There are 3 ways to turn a row about zero (a turn may also mirror it). The second row of each pair is the first, turned, with some noise. The first 27 pairs use one turn. New pairs use 2 turns, one after the other, and a turn may come again.
Some pairs, each with its turns in order after it:
[  6  -5  -9   0  -2  -6 -28 -10]
[  8   2   7   8  12  -8 -25   2]
Punu

[-29  10 -11   1   1 -12   5   9]
[-3 34  4  8  6 -5  1 -3]
Zevu

[ 10   1   3 -10  23   0  28   2]
[ 24   4 -17   1 -10   6 -23   6]
Zevu

[-14 -10  12 -21  -1  10  -1  -2]
[  2 -21  15 -13  -4   4   2   9]
Punu

[-13 -27  -2  18 -30  16  -6 -21]
[ 18 -10  27   0   7  -1  19  35]
kanut

[ -1 -23   0  -3  -9  -4  -8 -23]
[12 11 22  8 -5 -9 15  8]
kanut

[ -6   8 -29   1  10   0  -2  22]
[ -8 -15 -25  16  -3   1 -10 -19]
Punu

[  7  -1   9  14  -2   2  13 -16]
[-6 21  7 -7 -7 -5  8  1]
Punu

[ 10  -2   6  18   1  10 -16  -3]
[  5  15 -11  -3   0  -9 -10  15]
Punu

[10  8 -4  3 -6  4  8 -2]
[ 7 -6  0 12 -4  1  3  9]
Zevu

[  2 -21 -15  26   9  26 -19 -29]
[-10  20   6  -1 -21 -30 -34  14]
Punu

[ 6 22 -4  3 -3  8 19 21]
[32  4 10 14  2 -4  3  9]
Zevu

[  1 -16   6  -5  -7 -11 -29   3]
[ 17 -10  10  11  14  -8 -10  16]
Punu

[-18  -3 -30  -2   1  13  -3  -6]
[  9  -1 -21   8  -7   0  19  18]
kanut

[  9  -4   3   8 -10  -6   8   8]
[ 0  7 -5  5  7 -8 15  0]
Punu

[ -9 -15  -1  21  25   7 -15   3]
[ -1  -8  -9  -6  11 -34  11   3]
kanut

[  5  -6  21   6   2   6 -19  -8]
[-12 -22  -9 -13  12 -10   2  -5]
Zevu

[ -8   5  -7  12  -3   9  -3 -19]
[-15  -5  -5  21   4   0   3  -4]
Zevu

[ 16 -10  -9  -9  16   3  26  14]
[ 28   0   2   0 -20  13 -22   4]
Zevu

[-12  14   2  20  -6 -18  -2   9]
[ 10  -8  -7  11  22  -3 -18   1]
kanut

[ -7   1  24  28   9  15  24 -22]
[ 27  -4   9 -36  -4 -17 -19  11]
kanut

[ -9  -2 -27  -4 -11  -3  -1   5]
[  9  -4 -13  19  -2  12  14   6]
kanut

[  7 -15   7  -8  -8   7 -13  -1]
[  6  -7   7  -6   8 -16  -4  11]
Punu

[-24   0   5   1 -23 -19  13   5]
[-13  23  12   0   8 -10  -2  24]
Zevu

[ -4  -2  21  -3  18 -15  -3 -18]
[  4  25  10  -4   5 -20  -8 -10]
kanut

[-18  14  13   0 -10   1   7  -6]
[-4  9 -5  9 21 -7  2 14]
Zevu

[  0   9  -8 -13 -13   5   7  -1]
[ 1  3 -3 -1 -7 20  0  7]
kanut

New pairs, each followed by its turns in order:
[ -7 -29   9   3   1 -10 -18 -21]
[ 15   5 -17  -8  -2 -30  -8  16]
kanut Zevu

[  5  16   1   5 -14  -8  21   3]
[ 15  -1  14  -4  -8 -21   5   3]
Zevu Zevu

[ -7 -13   6 -11 -22  -7 -22  -6]
[  9  -9   0 -25   1 -19 -14 -15]
Punu Zevu

[ 24   5   8 -13  -8  -3  -7  -2]
[  0   8   2 -12  21   1  -4  19]
kanut kanut

[  4 -19   2  -6  19   6  -8  14]
[-15 -11 -12 -10   3  22   8   2]
Zevu Zevu

[-15  14   5   7 -12 -12 -13  12]
[  8  11  -7  -6   4   1 -18 -21]
Zevu kanut

[ 11  -2  23   0  -2  16   5 -16]
[  9 -19   7 -11  14  15   9  12]
kanut Punu

[-48   2   1  -9  19  -8  -8 -14]
[  3  21 -29  24  12   3  19 -23]
Zevu Zevu

[ -4  18  -7  -9   8  -7 -23 -32]
[ -5 -12 -20  20  19  10 -28   5]
kanut kanut

[ 8  7  4 -6  3 -5 -8  2]
[ -3   1   3   5  -2  10 -10   6]
kanut Punu

[ 12 -15  12 -11 -10  -2 -14   4]
[ 10   9   0 -23  15  -2  -7   0]
kanut kanut

[-11 -18   9   9 -13  11 -11   0]
[  1  -2  -2 -15   4  -1   3 -27]
kanut kanut

[  5  -8 -18 -16  15   9   3 -13]
[-24  -4 -11 -15  -1   9   9  10]
Punu Zevu

[ 22 -13  -3 -12  -3  -1   9  -4]
[ -2   3 -20  -8  -9   0  -3  12]
Punu Zevu

[-7 -4  9  2 -5 11 10  6]
[ 4 12 12 -3  2  4 -8  6]
Punu Zevu

[ -5   0  11   2 -13   6  -2  -2]
[-11   2  -4 -11   4   0   2  -7]
kanut kanut

[-5 -7  8  7 13  1  0 -2]
[-13   3  -7  -2  -5   4   9  -7]
Zevu Zevu

[-18   7  -7 -10 -13  12  -1 -12]
[ 12   2  -3  15  14  -5 -15 -16]
Zevu Zevu

[-11 -11  -9  12  10   0  -1   7]
[  1   2  -3   1 -22   1 -11   1]
kanut Zevu

[ 21  -1   9  12   7 -13   6  -2]
[ 16  -4 -12  10  -9  -4  11  11]
Punu Zevu

[  7  -8 -17   5  -5  -2  -2 -26]
[11 12 10  5  4 26 -5 12]
Punu Punu

[-13   9   9 -19   2 -18   9   3]
[  1  -9  14 -25 -11  -3   7   6]
Punu kanut

[  9  -3 -18 -18  -2  16   5  -8]
[  7 -12   3  -4   0  27   2  12]
kanut kanut

[  9  -2   3 -18  -6  -9   8   4]
[  2  -4 -13  -3  -3   4 -18   4]
Punu Zevu

[-17  11   5 -10  -8   3  -6 -20]
[25  6  2  2 10 -3 14 -4]
kanut Zevu

[ 13 -20 -17 -21   5  17  20 -16]
[11 -3 44  3  6 11  9  2]
Punu Punu

[ -6   6 -12   4 -15  -3   0   5]
[ -6   7  -1  10   7  -6  -7 -14]
Punu Zevu

[ -2  -5 -20  -9  -5   3 -21 -30]
[-12   7   9  29  19  11 -19  -1]
Zevu Zevu

[ 22 -10 -17 -10 -15  27 -15   0]
[-22 -17  -2  10  -3  -3  26  20]
kanut Punu

[ 23 -17 -13   4  12   5   5 -12]
[  3  18  13  24   1   4 -20  -3]
Punu kanut

